The rows are grouped in 4 different ways at once. Each group adds its own fixed numbers to the row, and there is some noise. The rows also spread widely along 15 directions, which tell nothing about the answers.
Known rows, each followed by its group in each grouping:
[  3  -7  -3  -8   8  -1 -16  -6  19  -7 -12 -17  -6   1 -11 -22  -4   5
  -3 -11 -12  -5  11  25  12 -13  -8 -10  31  -7   6 -16 -17  -1 -11 -10
  -4 -14  -6  11  -2  -4]	E Z (1) Tanum
[ 18  -4  13  11 -10  25  -6  -2  -4  22   6 -19  -3   1   0   0 -12  -5
 -29   7  -4   2   2   2  -2  -1   1   5 -23  20   9 -10  12  11  17  -3
  -5 -19 -10 -13  -7  -3]	E L (0) Tanum
[-11  -9  -2  20 -19 -11  -5  12 -22  20  15  -5  -8   0   4  11  -2   1
  -6   6   9   3   5  11   3  19  13  15   3  25  -2   3  13 -19  -1  -2
  23 -15   6 -31  -8  21]	C K (2) malam
[  6  14   5  -9  26 -20 -11   4   5  -2   0 -23   7  13 -16   2  11  16
  -8   3   9 -11  26  -2   9  -7   8 -11  23   6  -1 -12  -7  -5   6   5
  14   0  -1 -13   2   2]	S Q (1) Fula
[ 10 -33 -17  -4  -2   9  -1 -14  13  16  15 -21 -12 -13  -5  13  10   3
  -8  12  -5  -7  -5  -5   7  15   9  17  -1 -18 -31  -2   7   0   2  -5
   6  -2  26  16  -2 -19]	C Z (3) Sol
[ 17   0 -10  17   2 -28 -11   0  22 -13   8 -29  -1 -10  -8  20   8  12
  -7  -3  -4   3 -23  13 -17 -11  -1  15 -13   6  -4  18  -5   8 -12   4
  17   2   4  -9  21  -8]	S K (2) Sol
[ -7 -14  -4   5   5   5  -4   0  15   1 -20   6   4   3   5 -24 -19   0
  10 -13 -10   3   4   8  11  -6 -12 -11  21 -23   8  -3  -6   9  -9  -1
  -6  16 -24 -11 -10   1]	C Q (3) Fula
[  4 -10  -1  -5 -18  -8   9  11  16   4  -3  -2 -16  -5  10  24 -14  15
  16  -2  16  -9 -13  25 -14 -15   1 -22  -2  -5  25   0  31  -2   1  -5
  -3  -1  20 -16  -7  19]	S L (0) malam
[-10   4   8   6 -18 -13  -3  13 -12   8  -2  23   8  13  11  18  -4  -8
   8 -11   4  10 -15 -17  10  15   9  13 -10   5  -2  17   9   4   4   0
   2   1   9  -3   2  -4]	E Q (3) sis
[  3 -11  12  -2 -10   6 -18  11   1  -1 -13 -21 -15  -3  10  -6 -12 -13
  -7 -21   8  -3  -7  30  -1   4  -9 -10  -9  20  27   3   2  -3   1   1
   8 -30  -4   3 -11  15]	C Q (0) sis
[  5  -3   4   7   8  18 -17  11  11 -13  -8 -15   3   6   6  -8  -7 -19
 -19 -15 -12  10 -17   2  -5   1  -6   8 -14   2   7   1  -1  14   2   2
   9 -12 -27  -4   0  -2]	E K (1) sis
[-18  -6  -3   3 -23  -8 -24   1   4 -11 -24   4   0   4  15  -8  -7  -3
   8 -13 -12   6 -23   5   8   8  -3  12   4  -1   0  21  -7   5  -2  -1
   3  -1  -3  16   4 -12]	S Q (1) Sol
[ 10  -5   7   9 -22  -3 -21  -2  -2   9  20 -15   5   3  -3 -10   9   4
 -24  14  -9   3   2  -2  14   7   8   8  -7  20  -3   8  -4   3   6   2
  -3 -14  -2   4  -9  -4]	E K (3) sis
[-20 -17   0  16 -29   7 -16   6 -21   7  12  25   4  10  16 -14   1  -8
  -4  -1  -7   8  -8  -7  14  23  14  31   5   7  -7  13   3  -3  -4  -3
   3   0 -13 -29  -8  11]	C L (0) sis
[ -4  -7   6   0  19  -1  -7  10  -8 -12  -2 -15  -8  10 -15   8   8 -15
   7 -27  13 -11 -17  10  -1  -4  14  24  17  -2 -14 -14   4  -4  -5  -3
  24 -12  10  -8  17  -2]	S K (3) Sol
[ -5  -4 -10   2 -20   6 -11  -5  11   9  -5  13   6   3   4 -27  -9  10
   3   8 -16   8  14   3  18   0  -1   1  19 -14  -3  -5  -8  -3 -14 -12
 -15   3  -4  -6  -7   1]	E K (0) Sol
[ -9 -17  -6  18   8  10 -14   1  -1   5 -10 -17 -13 -16  -1 -12 -16 -15
  -4 -33  -9   7   1  41  -3   2 -26  22  -3   8  11  -3 -15 -11 -20  -4
  20 -24 -18 -22   6   9]	C L (0) Tanum
[-18 -12   0  20  -8  -5   0   1 -16  25 -14  -6  -2   0  12  21 -10   4
  -5   0 -19   3   4   1   6  12  -3  10  -6   9  -2   8  10  -6  22   3
  10   8   0 -15  -5  -2]	S Z (1) Sol
[ 19 -13  -1   4 -14  10 -16   4  10   1  17 -14 -13  13  -1  -1  11   8
 -18   4 -10  -7   2  18  -4  -4   9   5  -1  15   7  -7   6 -10   2  -6
   2 -21  -4  -8  -7  14]	S K (1) sis
[-20  -2  19   8 -10 -26 -10  16  -8 -16   4   5   4   1   1 -15  -7  -2
   5 -17  15   0  -8  18   9 -11  10  -7  35   6  18   2   3   6  -9   6
   4   6  -9 -31  -5  20]	E K (0) sis
[ -6  -6 -11  -9  13 -21  -6  10 -11   3   0  -6  -5   4   5  34  13  -3
  12 -14  15  -1   7   2   5  21   7  12   5   4 -12   8  -4 -24   1   2
  34 -12  26   1   9   8]	C L (0) Fula
[  4 -16   5  14  -8  11   4   8   2  22 -17   7 -16   8  13  24 -25 -11
   4 -17 -10  16  -9  12  -4  -6   2   2   3  -1   8 -17  11  12  14 -11
  -6  -4  -1  -7  -6  -5]	E Q (0) sis
[ -7  -5  11   6 -14   2  -3   9  -7  23  -9 -33 -12 -20   6  23 -17  -4
  -7   6  15  -5 -11   4   5  10   8   1 -21  17   0  -3  20   6  19  -5
  11 -20  31  -2  -6 -14]	C L (0) sis
[  5  -2 -18  10  30 -19   6   1   8  31  18 -12  -1 -11 -14  11   0   5
 -18   0  10  14  47  11   1  18 -12  -1  -5  -5  -1  -8  -5 -15  -9   6
  29  -3  -4 -36 -10  14]	S K (3) Fula
[-11   3   6  -5   4  -8   9   2 -10   2 -17  20   4   8  -4  19   0  -5
  27 -30   3  -4  -9  -2   9   2  -1  15   5 -11  -7   2   2  -8  -8  -9
   5   2  28   3  25 -10]	S L (0) Sol
[ -4 -17 -21 -13   6   0 -14   6   1  -4   3   3  -2  18   7   3  17   8
  15   4   1  -9  11  -5  14  16  15   7  25 -15 -19  -1  -2 -22  -4  -5
  16  -2  11  -3  -8  16]	C L (3) Fula
[ 22   1   8 -24   6 -18   3   5  20 -16   7  -4  -8  13  -8   9  14   6
   2  -8  22 -15  -5   8  -2 -13  15 -22  18  -9  13  -8  13   4  -7  -6
  -5 -10  22  10   5  10]	E Z (1) Sol
[ -4   6  -2   7   5  22  -8  13   2  -1 -19 -12   2  -5   7  -1 -13  -8
   4 -21  -6   0 -10   8  -6   2 -19  19 -21  -2   3   4   3  -9 -13  -2
  12 -14  -9 -18  16   6]	E Q (0) Sol
[-20   2   3   8 -14  -9 -17   9 -11   6 -10  -4  -1   4   3 -13  -4  10
  10  -5  -3  -8   5  15  17   4  -1   9  17  14   2   4  -6 -19  -8  -4
  11 -12   1 -15   2  10]	C Q (1) Fula
[ -6   4  10  14 -22   9   2   4  -2  31 -22   4   0   0   5   4 -33  -5
   2   0  -2  11  -8  -6  10   1   0   3 -13   2   2  -6  15  16   9 -11
 -12  -4   6  -2  -6 -21]	E Q (3) Tanum
[  2 -12 -19  -7  -1  25   3  -2  15  23   5  -2 -11  -6 -10  -5   1  11
   7   1  -1 -10  22  16   9  11  -7  12   3 -19 -11 -17   8 -28 -18 -16
  10 -17  18 -13   1   9]	S Q (1) Fula
[  3  -7   1   7  12  11   9   8  10  22 -10 -20 -18  -9  -5  19 -23  -9
  -3 -12  11   3  -4  13  -9  -3  -3   3  -4  -2   4 -23  16   8  -1 -12
  10 -15   5 -15   3 -10]	C Q (1) malam
[ -1  -7   3  -5  11  -3  -5  -6  16 -11 -31  -7  12  -4  -1 -17 -13   1
   8 -16 -20   1   2  11  13  -9 -22 -28  18 -17  12   3 -13   7  -2   3
  -5  11 -12  19  -3  -5]	E Z (2) Fula
[  2 -13  16  16  -3  10   1  15 -14  15  -6 -11 -14   8   5  26 -11 -13
   1 -19   4  -4 -21   9  -4   0   6  15 -14  17   4  -7  20   2  13  -4
  10 -15   4 -16   2   1]	C Q (3) sis
[ -3  -5  -1  13 -12 -23 -16  21  -5  -3   3 -14  -8  11  19  31  -1   1
  -4   9  15   3 -27  -8 -11   6  28  10  -6  17  -3  16  19   9  18   4
  22  -1   1 -19  -6   6]	C L (3) Fula
[  4  -5 -10   6  15 -17 -11  12   5  -1  -4 -28  -5   4  10  28  -1  -4
 -19   6  11   9  -1  -6 -14  16  12  -1  -4   8  -1   6   7  11  18  12
  30   4  -9 -19 -12   6]	S Q (2) Sol

New rows. What belongs after each?
[ 10 -26  11   6 -23  22 -13  -2  12   0   0  -4  -9   6   4 -21 -10  -6
 -15   3  -7  -1 -15  13   2  -4   9  -9   9   1  13  -8  12  21   9  -4
 -13  -3 -17  -1 -22   1]	S Q (2) sis
[ -1  31 -16   1  15   3  -9  21  12  19 -14  -9  -5  20  -6   3 -10  10
  -2  12  11   6  29  -6  -2   6  16  10   6  -2  -7 -29   4 -13  -9 -21
  19 -21  -3 -37  -3   6]	S Q (1) Fula
[ 27   8  -8  -4  -2  -4  -7  -1  29   7   2 -23   2 -13   4   6  -6   1
 -25   8   4  15   3  -1 -10   8 -13 -14 -40   0  13  15   3  11  -2   5
   1 -12   2  10  -4  -6]	E K (0) Sol
[ 17 -11 -13   8 -11   2 -14  -3   0  16  21 -21  -6  -4   1  11  16   2
 -20  10  -2   1   3   0   0  25   2  25 -27  20 -13  15  -1 -15  -7  -1
  19 -23  10  -3   4   5]	C Q (2) Sol
[-10   4 -12 -19   1 -30  -8   9  -3  -1  -7  -4  -3   9   7  32  10   9
  13   0  12  -3  13  -3   5  18  11  -7  11   0  -8  10   4 -25   8   1
  22  -8  31  13  -3   6]	S Z (0) malam
[-23  10   3   5  -7   2 -23   9 -22   0 -16  13  14  22   3 -19  -3 -17
  -2  -3   2  11   0 -21  16  28  17  23  11   7 -16   4  -8  -3   2  -2
  21  -5 -16  -8  -3  -3]	S Q (2) Fula
[  2  17   6   3   3 -24   1   3   4   4 -12  11   9  14 -10   4  -1  27
  25 -14 -12  -7  14  10  17 -24  -6  -3  27  -2   5  -7 -12 -13 -15 -10
  -9   6  11  -9  23   0]	E Q (1) Fula
[ -1  -2   3 -17  -6   4  -6   6   4   8  10  -6   0   4  -8 -14   8   6
  -2   8  18 -15  17   1  17  15   9  -8   5  -3   1  -6  12 -12  -5  -3
   3 -14  17  -8 -15  13]	S Q (3) sis
[-10   0  10  14 -18 -20  -9  24  -3  -5 -21  13  -2  14  24  23 -18  -4
  18 -22  -1   9 -31   8  -4  -6   1  -2  -5   9  20  18  14   9   7   2
   0   3  -4 -11  -1   9]	E Q (3) sis
[  9   0  -5   4 -15 -16 -20   9  11  -2   6 -22 -16  -6   3  16  -4   4
  -5  -2   9   7 -14  23 -11  -7   7   9   0  19   4   2   1   0  -6  -6
  12 -26   8  -1   6  -1]	E Q (0) malam
[ -2 -10   6 -14   3  20  -1  12   3  15  -6 -25 -13  -4   3   0 -17 -11
 -14   8  20  -7  12  11   4   9   8 -28   6   1  16 -24  25   0  19  -4
   9 -22   9   0 -27  11]	E K (1) malam
[ -1  -6 -34   4  -3  -6  -4  12  19   8   9  21 -10   6  14   9  -1  -1
  -1  -2   2  23   8   4 -11  19   6  20   5 -21  -7   1   3 -10 -26 -13
  13  -5  -7 -29  -5  20]	E Z (0) Sol
[  0 -11  20   5 -19  -7   5  -3 -14  12 -13  19   5  16   6  -3  -5  17
  19 -13 -13 -13   7  10  18 -14  -5 -14  21   5  18   3   4  -9   3   0
 -23  14   7  -7   1  12]	C Q (0) Sol
[-18   7  -3  12  -5   0  -7  -1 -17  21 -16   7  17   2   8  -2  -6  -6
  -6  -2 -15  14  13 -23  17  30  -8  19 -19   3 -15  18  -9 -11   4   1
  13   0  -7  -2   3 -12]	C Z (0) Fula
[ 10 -25 -12  10  -7 -13 -21   1  10  -4  -6 -12 -16  10   7  25   4  -2
   3 -18 -23   9 -16  23  -4  -6   1  11   5   8  -3   7 -11  -4   9  -1
  10  -9   5  21   1  -8]	S K (3) sis
[ 13 -13  -8  -4  12  24  -9   9   3  -5 -12  -7  -2  26   8  11   7   1
  10 -10 -20 -10  -3   0   0  -7   3   7   8  -9  -9 -10   5 -16   6  -5
   4  -4   0   3   4  12]	E K (3) Sol
[-17 -11  -3   0  -7  23 -20  12  -8   5 -22  -9 -11   2   9  -6 -13 -22
   2 -13   6   0 -14  11   4  19   3  16  -8   2  -3  -4  10  -8   6  -7
  23 -27   1   3  -9   0]	S L (3) Fula
[ -3  -2   2  -1  -9   0  -8  -7   2  -4 -10  24  11  11  -1 -18   1   3
  13 -19 -14   2   4   7  13  -2 -11   5   9  -9   6   8 -11  -8 -15  -4
  -6   4  -7   1  10   1]	S L (0) Fula
[ -3 -27  10  20 -14   1 -10   1 -14  -2  12   5   7   6   9  -1   5   0
  -4 -14 -24  -2 -10  12  10  -1  -7  10   3  10   6  17   2  -5   8  13
  -2  10 -16 -14  -3  16]	E K (3) sis
[ -4   7  11  -6  -2  10 -10   1   3   2 -27 -21  12   0   1 -20 -13  15
   4   7 -13 -12  13   1  19 -13  -7 -24  14  -2   9  -9   0  -2  10  -1
 -13   3   2   2  -6   0]	E K (0) Sol
[  8   5  12  -6  14  19  20   2  11  22 -24  -4  -3   2 -11   5 -22  -7
   2 -14   8  -5   8   2   3  -6  -6 -19  -8 -16  13 -26  20   8   4 -13
  -7  -5  14   0   2 -12]	S K (1) Sol
[-18  -4 -24  14  -3  -7 -13  13   5  11  -5 -39  -5 -20   6  17  -7  17
   1  21   1  -4   7   9   0  15   2   9  -2   1 -17   4  10 -23   5   0
  38  -3  14 -27  -9  11]	S K (2) Fula
[ 10 -27  -8   5  16   9   1   6  13   4 -12 -19 -14   2  13  25 -10  -8
  -4  -7  -2   2 -14   2 -13  -3   4  -5  -2 -12   3  -7  16  18  15   1
   8   8  -6  -8 -10  -2]	C L (3) Sol
[ 21  -1  -7  -3  20   6  -3  -3  30  -8  13  -3   2   6 -12 -17   5  -4
 -16 -14   2   4   3   3  -7  -2 -10   8  -1 -16   4  -2  -9  11 -28  -3
   0  -4 -24 -17   8   1]	C Q (1) Tanum
[  1  -4   5  10 -19  -3   8  -1   7  29 -19  23  -8  -1   1   0 -27 -17
   2 -20   4  20  -4  11   3   8  -9  -6 -19  -4  18   0   9  12  -5 -11
 -11  -9   8  12  -6 -15]	S K (3) Sol
[ -7   8  21   2   4   1  -3  -1 -23  10 -14 -13  21  -1  -2  -5   3  -2
  -6 -15 -10 -12  11  -9  21  15 -21  -2 -26  18   8  22  -4 -16   8  12
   8  -5   5   6  13  -1]	C K (1) Sol
[  3  -4   0   3 -30  12  -8   8 -12  18  12  -1 -13  12  -3   0   5   5
   5  15  13 -11  -6   2   9  11  30  22   6  15 -15 -14  16 -17  -7 -23
   8 -30  28 -10   0   7]	C L (2) Fula
[ -3 -16 -14  22 -20  10 -24   0  19  -1  -2  -3  -2   1  15 -23 -13   8
 -11  13 -30  15 -11   3   1  -6   4  18   9  -5  -3   1  -8  19  -7  -9
 -10   9 -32 -25 -11  -7]	C L (0) sis
[-10   4   1  -4  11 -23   3   0   7  -4 -20  10   6   2 -11   4  -7   7
  28 -26   1  -1   6  14  12 -12  -8  -8  29 -18   0  -3 -11  -9 -12  -5
   5  11  15   2  15  -6]	S K (0) Fula
[  2   5   5   2  -5 -31   4   2  16   2  -7   4   1  -1 -12   4  -7  22
  26 -12  -6  -5   4  20  18 -28  -5 -14  28 -10   7  -8  -7  -2 -19 -12
 -16   6  25   0  11  -6]	E K (3) sis
[ -2 -10   4  -9   8   5   4  -4   8   9 -21  -1  12  -8   5  -6 -19  -5
   3 -12  -7   3  14   0  14   4 -28 -30  -4 -15  17   6   2   8   7  10
  -9  10  -7  15 -12  -6]	E Q (3) malam
[ 24  15  19 -14  23 -19 -13  12  10 -30   8 -19   4  17 -12   4  18   0
  -9 -24  20 -12  -3  11 -11 -14  -1 -11  -4  13  21   5  -3   2  -6  11
  11 -14  -7  -9  13  18]	S Q (0) sis
[  0   2   7   7   5  11 -10  15 -10  14  -2 -11  -4  17  -5  -5  -2  -4
  -8  -4   1  -4  20  10   6   6   6   3   1  15   7 -17   7 -16   6  -5
  13 -22  -7 -25 -12  20]	S K (3) sis
[  7   5  -8   5  19 -22  -1  -1   8  -1 -15  11  10  12  -3   6   3   0
   8 -32 -17  12  15   9   1   1 -28  -1 -11  -5  11  16 -20 -12 -15   6
   7   4 -10   4  15   3]	S K (3) Sol
[ -6 -14  10  -5 -18  -1 -18   8   3 -23 -20   6   2  21  16  -9   0   6
  14 -19 -20 -12 -16  19   7 -13  -3 -18  17   2  23  14   1  -7   8   4
  -9   5  -8  11  -7  16]	S K (1) sis
[-22 -15  -8  -4  12  21   9  16  -9  15   2 -11  -4  -5   4  25   2  -3
   6  -3   8 -16   6  -6   7  24   5  13  -4 -16 -18  -8  27 -25  12   1
  29  -1  25 -25  -6  15]	S K (1) sis
[  1 -26  -3  -6 -14  31 -10   1   3  12 -10   3  -7  18  19 -11 -11  -6
  -7  11  -4   1   4  -6   7  11  15 -12  17 -11   0 -13  14   4  20  -5
  -5   3 -14  -2 -30  10]	C Q (0) Fula
[ 10  -3  -3  10 -18  12  -7   2  13  -2  10  -1  -2  -4  -1 -12  -3   7
   0  -2  -6  -1 -18  11  -9  -9  -5  20 -15   1   4   5   6   0 -25 -11
  -6 -12  -7 -21  14   3]	C L (0) malam
[-23   0  -4  -2 -14 -12 -17  -6  -1  -1   2   5  20 -11   2 -38   6   9
  -8   6  -5  -1  19  -3  26  25 -12  -1   2  -3   6  25 -10  -5 -14   9
   2   7  -8 -11  -8   5]	S L (1) Sol
[  5 -12 -18  -5  -8   5 -12  -2  15   0  16  11   7   9   6 -24  13  12
  -9  12  -5  -1  18  -4   7  18  -2   5   0 -15  -2  13   1  -9 -15   5
   0   7 -16 -20 -15  21]	S Q (3) Sol
[ -2   1   3   0 -35  -1 -12   9  21 -21 -18  -9   1   1   8 -16  -6  30
  25   7  -6 -23 -30  14   1 -22   1  -7   7  -6  12  14  16  -2 -14  -8
 -16   7  10  -9   4  12]	S Q (2) Sol
[ 17   3 -10 -24  16   3 -18  -3  18 -14  16 -24   8  10 -14  -9  30  13
  -9  12   6 -18  11 -18  11  11  11   8   6  -8 -23   3  -9 -12  -9   0
  14 -11  11  11   9  -3]	C Q (1) Fula
[  3 -16 -13   0 -11  -1  -9  11  20  -5  -7   4 -21   7   9  15  -7  -4
  12 -18   0   7 -15  26 -12  -5   6   4   9 -11   6  -5   6  -5  -8 -13
   6 -11   9   0  -4   8]	S K (0) sis
[-23 -14  -3   4 -34 -22 -16  -1 -14   9   3  11   4   3  15  -2   4  14
   7   9  -8  -1   3  -2  23  19   5   4  18  11  -5  25  -2 -13   4   4
   2   7   9   2  -8   2]	C Q (1) malam
[ 23   3  -4  -6  10  -7   0   8   9  12   8   7 -15  33  -9  12   8  12
  -1   1   9  -3  24  12  -4 -12  23  -8  25   3  10 -33   8  -9  -2 -19
   3 -17   4 -21  -4  17]	S L (1) Fula
[ 14   4  -8   0 -21   6 -24   7  15 -15  16 -18   6   6   3 -18  17  27
  -3  20  -8 -17 -11  -1   2  -6   6  19  -6   3  -8  14   5 -10 -17  -2
  -3  -8  -2 -19   7  16]	E Q (3) Sol
[ 24  -9  15  -2   5   0   3 -12  12   2   7 -10   2   6 -15  -2   6  11
  -5  -5 -13 -11   3   5   8 -21   0  -6  10  -2   3 -11  -4   7  -1  -6
 -18   2   5   4   8 -10]	C Z (0) sis
[ -4  -1  20   8 -13   4 -14  -1  -3  -7  -1   3  10   5  -9 -31  -6   1
   0 -11 -13  -2  -5   9  19 -16   1   4  23   4   5  -7 -10   7  -8  -6
 -16  -1 -10  -6   5  -5]	E K (0) sis
[ 26 -12  -1   5   3  32   6  -5  25  18  -5 -17  -4  -1  -8 -12 -12  14
  -2   7 -17 -11   6  11   1 -20 -10 -11  -7 -16   4 -21  12   0  -4 -12
 -15  -1  -5  -9  -3   0]	C K (3) Fula
[-15  -1 -22   9   4  -6   1   8   5  18   0   1   5 -14  12   8 -11  15
   7   2  -8  10  28   7   4  14 -22   4  -1 -11   0   9   0 -23 -14   4
  14   7  -4 -37  -4  19]	E Q (0) malam
[ -1   8  12  -5  25 -14  -6   6   1  -4   1 -24   0 -15 -20  -8  -5 -14
  -7 -21  23  -1   4  17   5  -3 -10  -3   3   7  11 -10  -5   8 -14   2
  16 -23   3  -4   9  -7]	E L (3) malam
[-13  -2 -17   0 -26 -16 -13  -9   8   5  12  21  14   0  -1 -25   9  23
   9  12  -8   3  21   1  22  13   2   7  20 -15 -11  16 -13 -21 -21  -4
  -2   9   6  -9  -3   7]	S K (0) Fula
[-21  -6   0   5 -15 -13 -17  10   1   3 -13 -24  -7 -11   6  -1 -13   8
   8   6   2  -3  -4  11  15   1  10  -1  21   3  -6  -3   0  -4   4  -5
   9  -5  18  -6  -9  -4]	C K (0) sis
[  4  23 -11   8  26   5 -20   9   8  -2 -16 -33  10   2  -1  -1   0  10
 -12   1 -20   2  16  -4   1   0 -15  15 -16   9  -3  -3 -15  -7  -8  -2
  18 -14 -16 -21  17  -2]	E L (1) Sol
[ -6 -21   5  13  -7 -12  -7   1 -24  13  12  12   4  21   6  11   6   2
  -1   0  -9   2  11  -2  17   4  19   4  32   8  -9  -3   2  -8  21   6
   6  12  -4 -10 -11  10]	E K (3) Fula
[  9   6   3 -15  17 -12   1  11  16  -9  -6  -4   1  15  -3  18   3  -3
   0 -13  12  -2   0  -5  -2   0   8 -17   4 -10   6  -5   7   6   6  -2
   7   0  11   6  -1  -2]	S K (1) sis
[  0  10  -8  20   9  -9 -10  -2  10  12 -16   0   3  -6  -9 -14 -18 -11
  -8 -19 -14  28   9   9   6   4 -17  18   0   1   1  -5 -25  13 -25  -9
   6  -9 -19  -8  13 -19]	E Q (2) Sol
[ -9  -8   8   2  -9 -16  -3   3  13   2 -23 -28  -8 -18   4  19 -20   8
   6  -3  -1  -5 -18  16   1 -13  -3 -16   2  -3   8   2  12  13  17   0
   0   5  19   7  -5 -16]	S Z (0) sis
[-17   3  -3  -2 -24   7  -8  11   4  13   3  -3   2  -3   4 -19 -10  12
  -1  31  19  -7   2 -13  13  16  21   1   2  -9  -7  -3  26   2   1  -9
   4  -1   8 -28 -22   5]	S L (3) Fula
[ 18   4  -2  -9   0   6   3   3  39  -5  -6   5   0   1  -2 -14 -17  -7
  -9  -6  18  11  -7   2 -14  -6  -1 -22 -10 -26  19  -4  14  23 -11  -6
  -8   1 -13  -4 -10  -1]	S K (0) Fula
[  5   1  10  27 -10 -15  -9   4 -17  17  -7  -8   5  13   2   1  -4  18
  -1   1 -21  -1  17  15   9  -9  -6  -6   6  31  14   4  -7 -17   7   3
   4  -2 -11 -20  -1  17]	C K (2) Fula
[  2   1 -22  -9   3  22 -14  15  26  -5  -2 -23   5  -5  12 -16  -2   0
 -16  24   6   1   2 -18  -2  26   4  -2 -22 -15  -5   4  11   4  -8  -4
  15 -10  -9 -19 -21  11]	C L (2) sis
[ -9  17  -7   5  -4   9 -24   8   4   4  -8 -25  13  -6   4 -29  -6   8
 -14  17  -3   2  17  -6  10  16  -5   4 -12   7  -3   7  -7 -13  -6   1
  16 -14 -14 -20  -8   8]	C K (0) Fula
[ 10  20   3   4   4 -17   0  -4  18  11 -16 -14  13 -20 -11  -1 -10   5
  -4 -14  -7   8  11   8   7   6 -36 -11 -39   7  17  19 -14   1 -16   3
   2 -10   8   9  12 -16]	S Q (2) sis
[  0  11  -1  -2   5 -25   1   4   2  16  -7  23  12   9   3  13  -6 -14
  -1 -17   2  25  16 -12  14  22  -7 -10 -13  -2   7  13 -11   4  -3   1
   2  -4   8  16  -4 -10]	E K (3) sis
[  9 -12  -3  20 -20  11  -2   2   9  17   2  10  -1   4   9  -3 -18 -13
 -22   5   0  22 -10  -2 -11  14   5   1 -22   1  11   6  17  18   7  -2
   3   0 -23 -15 -18   2]	S K (2) Fula
